The rows come from 4 hidden closed curves, with some noise, and rows from the same curve form a group. Each curve winds through 6 dimensions. The rows are also pushed far along 3 directions, which tell nothing about the answers.
In the rows, zero is written as 128.
Known rows, each followed by its group:
[113 116 144 121  67 126 108 125 114  82 121  97 101 125 138 125 124 126
 125]  Q_595
[138 142 127 136 116 129 122 147 111  99 169 122 125 135 159 167 140 110
 148]  Q_758
[135 138 106 132 124 126 127 132 135 119 137 101 110 141 167 144 142 119
 144]  Q_599
[107  99 142  90 144 114  86 103 135  85 133  97 123 138 175 165 120  97
 134]  Q_599
[139 146 111 173 193 129 145 126 127 212 138 197 151 104  91 110 144 147
 108]  Q_758
[145 116 111 125 191 117 129 116 148 158  97 165 147 147 121  76 121 131
  85]  Q_758
[149 133 123 129 103 139 135 127 139  96 105  99 105 148 149  87 138 110
  93]  Q_599
[122 164 139 163 112 154 158 143 124 148 149 134 128  88 118 114 158 147
 130]  Q_599
[ 79 116 150 117 144 121  99 110 110 132 130 133 135 113 138 147 109 138
 152]  Q_998
[ 95 119 136 127 176 100  76 111 100 134 172 129 121 129 181 190 121  95
 168]  Q_599
[ 59 108 131 111 199 101  83  91 120 182 118 157 163 117 148 171  94 150
 189]  Q_599
[122 117 134 135 154 110 117 109 110 171 110 156 132 135 102 117 101 122
 115]  Q_998
[124 166 114 149 155 137 131 130 122 137 142 127 131 131 156 143 133 124
 129]  Q_758
[140 162 130 159 159 144 170 155 120 181 153 173 153 107  76 125 139 162
 133]  Q_599
[ 59 137 170 105 161 124  92 108 100 132 174 167 184  81 122 242  89 140
 184]  Q_595
[133 124 131 147 176 120 143 137 120 191 170 186 155  94  85 160 138 145
 158]  Q_998
[123 106 128 109 107 112 102 137 121  97 149 126 130 134 154 175 126 115
 178]  Q_595
[ 98  97 123  98 193  95  82  87 126 167 101 188 187 140 133 172  74 127
 177]  Q_998
[123 114 113  97 107 126 120 115 152 106  99 126 150 131 131 143 112 133
 142]  Q_595
[ 89 132 144 123 143 125 116 116 116 137 129 110 115 124 122 141 109 144
 125]  Q_599
[134  85  87  88 110 104  82  95 153  87  54  78 104 196 208  86 109 100
 143]  Q_595
[150 115 108 105 132 134 134 125 166 113  82 140 152 144 128  89 127 134
 106]  Q_998
[119 121 163 143 112 123 118 123  94 143 160 160 136  86  95 161 129 111
 133]  Q_758
[156 149 119 145 111 153 166 130 148 152 109 135 138 106  94 102 144 131
 103]  Q_758
[137 138 117 136 138 132 147 139 134 153 152 152 154 109 118 163 143 140
 162]  Q_998
[ 91 107 154 118 151 122 108 118 122 136 133 154 147 106 116 126 120 150
 134]  Q_998
[127 103 130 135 133 121 132 128 138 163 111 157 133 118 100  80 135 151
 122]  Q_599
[106  99 135 115 161 109 105 125 126 136 126 156 146 133 135 128 117 144
 151]  Q_758
[143 144 146 157  79 144 156 168 110 119 196 123 108  90 108 156 172 129
 146]  Q_998
[139 118 111 124 120 111  98 120 122  96 118  91  94 166 191 120 132  85
 128]  Q_599
[151 164  89 170 171 143 179 142 150 204 116 154 136 124  85  86 144 170
 101]  Q_599
[120 104 137 120 104 120 114 132 122 104 119 118 111 139 136  95 129 135
 123]  Q_758
[113 136 118 141 153 131 136 125 139 161 130 127 133 113 132 124 144 146
 143]  Q_998
[122 140 127 151 162 118 111 115 109 153 135 150 123 130 137 126 123 116
 109]  Q_758
[145  99 132  93  89 125 107 127 140  58 117 100 125 150 177 134 133  87
 137]  Q_595
[162  98 119 106  98 120 111 120 152  67 101 105 110 148 169  94 144  86
  92]  Q_595
[ 84  88 157  93 135 108  75 115 122  82 161 124 138 111 178 184 131 108
 174]  Q_998
[143 123 130 122 124 132 119 131 140  92 142 115 128 124 168 137 153 100
 124]  Q_758
[107 133 140 110 119 135 123 118 127 120 123 144 158 111 108 163 108 142
 134]  Q_595
[157 101 106 109 137 119 118 112 161 111  86 128 133 155 161  86 133 102
 104]  Q_595
[126 119 157 146 113 132 142 147 117 135 143 123  94 113  86  78 145 152
  96]  Q_998
[164 141 107 152 130 132 148 138 142 129 134 128 115 132 133 106 155 119
  95]  Q_595
[150 133 110 118 111 137 140 118 151 124  98 122 141 131 134 123 134 110
 122]  Q_758
[ 86 110 118 118 165 107  96  96 128 159  98 131 136 135 152 131 106 141
 166]  Q_599
[106 122 174 144  95 133 121 138 103 123 192 162 132  60  89 174 151 139
 129]  Q_595
[126 105 145 136  86 123 120 141 122 116 152 132 113 100 126 128 157 132
 145]  Q_758
[141 148 135 131 115 141 127 131 127  97 156 128 132 112 136 163 141 107
 104]  Q_595
[157 109 143 156  76 124 136 149 112 124 157 121  79 112 102  98 165 110
 104]  Q_998

New rows, each followed by its group:
[159 146 101 155 151 127 144 135 132 143 137 144 124 141 137 107 147 122
 104]  Q_758
[138 147 115 159 187 124 132 128 115 172 131 174 140 143 110 102 116 134
  92]  Q_758
[129 114 144 148 110 126 130 129 115 151 139 177 142  94  86 124 132 142
 126]  Q_998
[131 150 105 129 198 143 148 130 158 159 112 151 165 140 130 100 128 155
 117]  Q_758
[156 121 156 156  81 143 161 172 128 111 177 116  83  96  93  79 187 140
  86]  Q_998
[152 132 126 131  97 141 135 137 141  79 106  90  94 154 154  63 146 118
  74]  Q_758
[150 103 146 136  41 139 136 153 139  67 135  95  79 111 127  60 180 129
  83]  Q_998
[108 121 145 129 134 125 123 122 121 144 138 164 148  96  87 140 120 150
 116]  Q_595
[142 149 119 136 135 149 151 143 151 109 117 110 127 140 144  85 146 138
  96]  Q_758
[106 128 149 136 175 128 123 134 117 144 146 158 138 119 115 108 126 153
 117]  Q_758
[111 162 141 161 140 148 163 146 107 179 150 145 135  99  70 130 127 168
 128]  Q_998
[101  97 158 117 121 114  95 137 111  97 170 133 120 114 150 151 139 127
 159]  Q_758
[149 147 120 152 110 133 126 145 121 100 163 118 112 135 160 138 157 109
 119]  Q_758
[140 137 124 123 132 122 112 121 120 101 142 130 119 142 135 152 120 103
  94]  Q_595
[125 133 111  98 141 127 125 108 142 134  94 130 164 145 142 167  94 120
 167]  Q_758
[134 116 120 113 190 115 118 101 145 153  94 173 161 137 115 105 104 126
  89]  Q_595
[ 95 128 138 124 164 121 120 109 122 167 121 171 162 110  91 144  97 158
 133]  Q_595
[125 110 130 102 130 115 112 130 126 113 146 156 158 127 124 179 112 125
 160]  Q_595
[120 128 135 136 152 121 133 138 117 160 166 181 163  99  86 168 122 152
 159]  Q_595
[146 116 115 111 126 112 111 123 134 104 135 139 135 147 131 154 119 112
 117]  Q_595
[135 110 138 116  84 118 116 145 117  83 158 127 124 125 133 167 137 117
 150]  Q_595
[111 116 142 108 185 118 120 127 127 147 133 157 156 129 110 143 103 146
 141]  Q_998
[170 120 120 144  90 135 152 154 145  96  94 108  85 156 120  13 153 140
  50]  Q_758
[130 103 151 115 116 121 116 147 125  95 156 110 107 125 135 130 145 121
 129]  Q_998
[127 128  82  97 134 124 117 101 162 124  72 120 160 161 170 140 101 128
 165]  Q_998
[130 106 131 127 116 114 101 105 119 133 100 144 124 130 122 111 112 107
 110]  Q_998
[117 131 123 101  73 129 108 122 120  71 112  97 131 152 167 166 102 112
 171]  Q_998
[121 113 135 137 118 127 130 129 129 148 100 151 139 124 115  84 125 145
 137]  Q_599
[134 156 130 139 143 134 127 126 116 125 134 126 124 134 127 134 119 118
  96]  Q_595
[ 89 140 160 150 160 127 127 138 102 164 196 132 117  81 125 177 150 139
 165]  Q_998
[155 109 135 146  46 127 129 126 118 102 107 114  83 126 111  63 144 106
  77]  Q_998
[117 113 128 126 138 124 118 122 125 148  97 152 148 132 129  99 114 142
 152]  Q_599
[127 157 124 137 147 144 140 112 127 152 102 160 163 126 111 125 103 132
 109]  Q_998
[153 115 105 114 121 124 129 101 146 138  58 132 131 159 114  87  99 114
 101]  Q_758
[ 67 110 142  86 180 104  71  89 116 134 121 154 176 128 149 206  69 129
 178]  Q_595
[173 115  92 136 168 133 178 140 173 175  76 148 128 154  80  22 143 165
  68]  Q_998
[155 174  90 149 175 146 163 135 143 169  94 146 147 159 111  87 115 155
 100]  Q_758
[131 131 119 100 118 135 120 116 143  88  91 129 156 150 150 135  98 116
 124]  Q_998
[122 131 106  98 174 130 109 112 154 105  85 104 144 173 185 115 106 118
 123]  Q_758
[142 141 118 152 161 126 141 138 123 169 162 175 144 109  94 139 144 145
 123]  Q_595
[136 145 115 142 120 132 137 139 128 127 152 105 106 124 147 143 154 128
 137]  Q_599
[107 112 137 120 192 112 106 123 120 138 136 164 149 130 133 124 113 139
 131]  Q_758
[137 113 135 113 133 126 132 140 138 111 117 128 127 143 116 102 119 137
 116]  Q_998
[143 125 124 112  86 132 121 122 143  87 118  99 124 130 166 149 139  92
 140]  Q_758
[103 135 130 129 186 116 106  87 118 177 108 173 167 118 126 149  92 119
 135]  Q_998
[125 150 156 160 104 138 149 167 100 139 212 142 128  69 107 187 169 130
 166]  Q_998
[120 136 150 127 130 120 100 126  99  96 183 137 125 116 138 190 122  98
 114]  Q_595
[ 82 120 139 111 183 111  95 108 112 146 132 122 136 140 153 166 100 132
 172]  Q_998
[116 108 135 100  75 111  68  96 110  55 109  82 104 149 208 162 114  61
 143]  Q_998
[176 151 114 151  54 154 162 149 144  83 127  93  92 128 136  88 175 112
  75]  Q_595
[148 163 113 152 172 153 171 129 146 185 116 188 181 104  79 103 132 161
  98]  Q_998
[150 127 100 143 150 116 121 114 139 154 110 147 123 141 139  98 133 116
 102]  Q_758
[112 108 145 129 121 114  99 103 107 135 126 149 130 113 125 135 116 106
 129]  Q_998
[167 173 120 166  61 157 167 170 119  89 147  91  86 135 128  83 165 124
  84]  Q_758
[137 102 129 138 143 109 118 120 121 152 144 145 123 120 122 132 139 112
 134]  Q_998
[133 124 158 141 132 131 125 125 117 128 146 154 125 107 102 111 139 121
  80]  Q_595
[106 147 137 129 117 136 131 131 114 131 127 109 124 132 127 147 111 141
 151]  Q_998
[140 135 122 122  98 139 138 116 134 118  95 112 128 130 128 119 121 112
 114]  Q_758
[145 120 119 118 139 132 133 132 152 116 127 143 150 123 133 120 142 130
 123]  Q_998
[107 145 145 123 139 135 120 112 119 145 132 140 154 106 126 171 111 116
 149]  Q_758
[158 115  82  90 134 111  94 103 158  82  93 104 127 187 197 144 116  83
 119]  Q_595
[148 118 136 143 120 131 134 126 126 135 147 151 136  95 117 135 152 107
 121]  Q_758
[135 103 125 130 106 113 105 125 127  98 115  97  90 145 177  90 148  99
 119]  Q_595
[155 152 127 184  99 153 189 159 138 167 145 118  87  94  75  53 187 165
  77]  Q_998
[112 131 166 128  82 133 114 139  97  99 198 131 137  76 133 222 139  98
 187]  Q_758
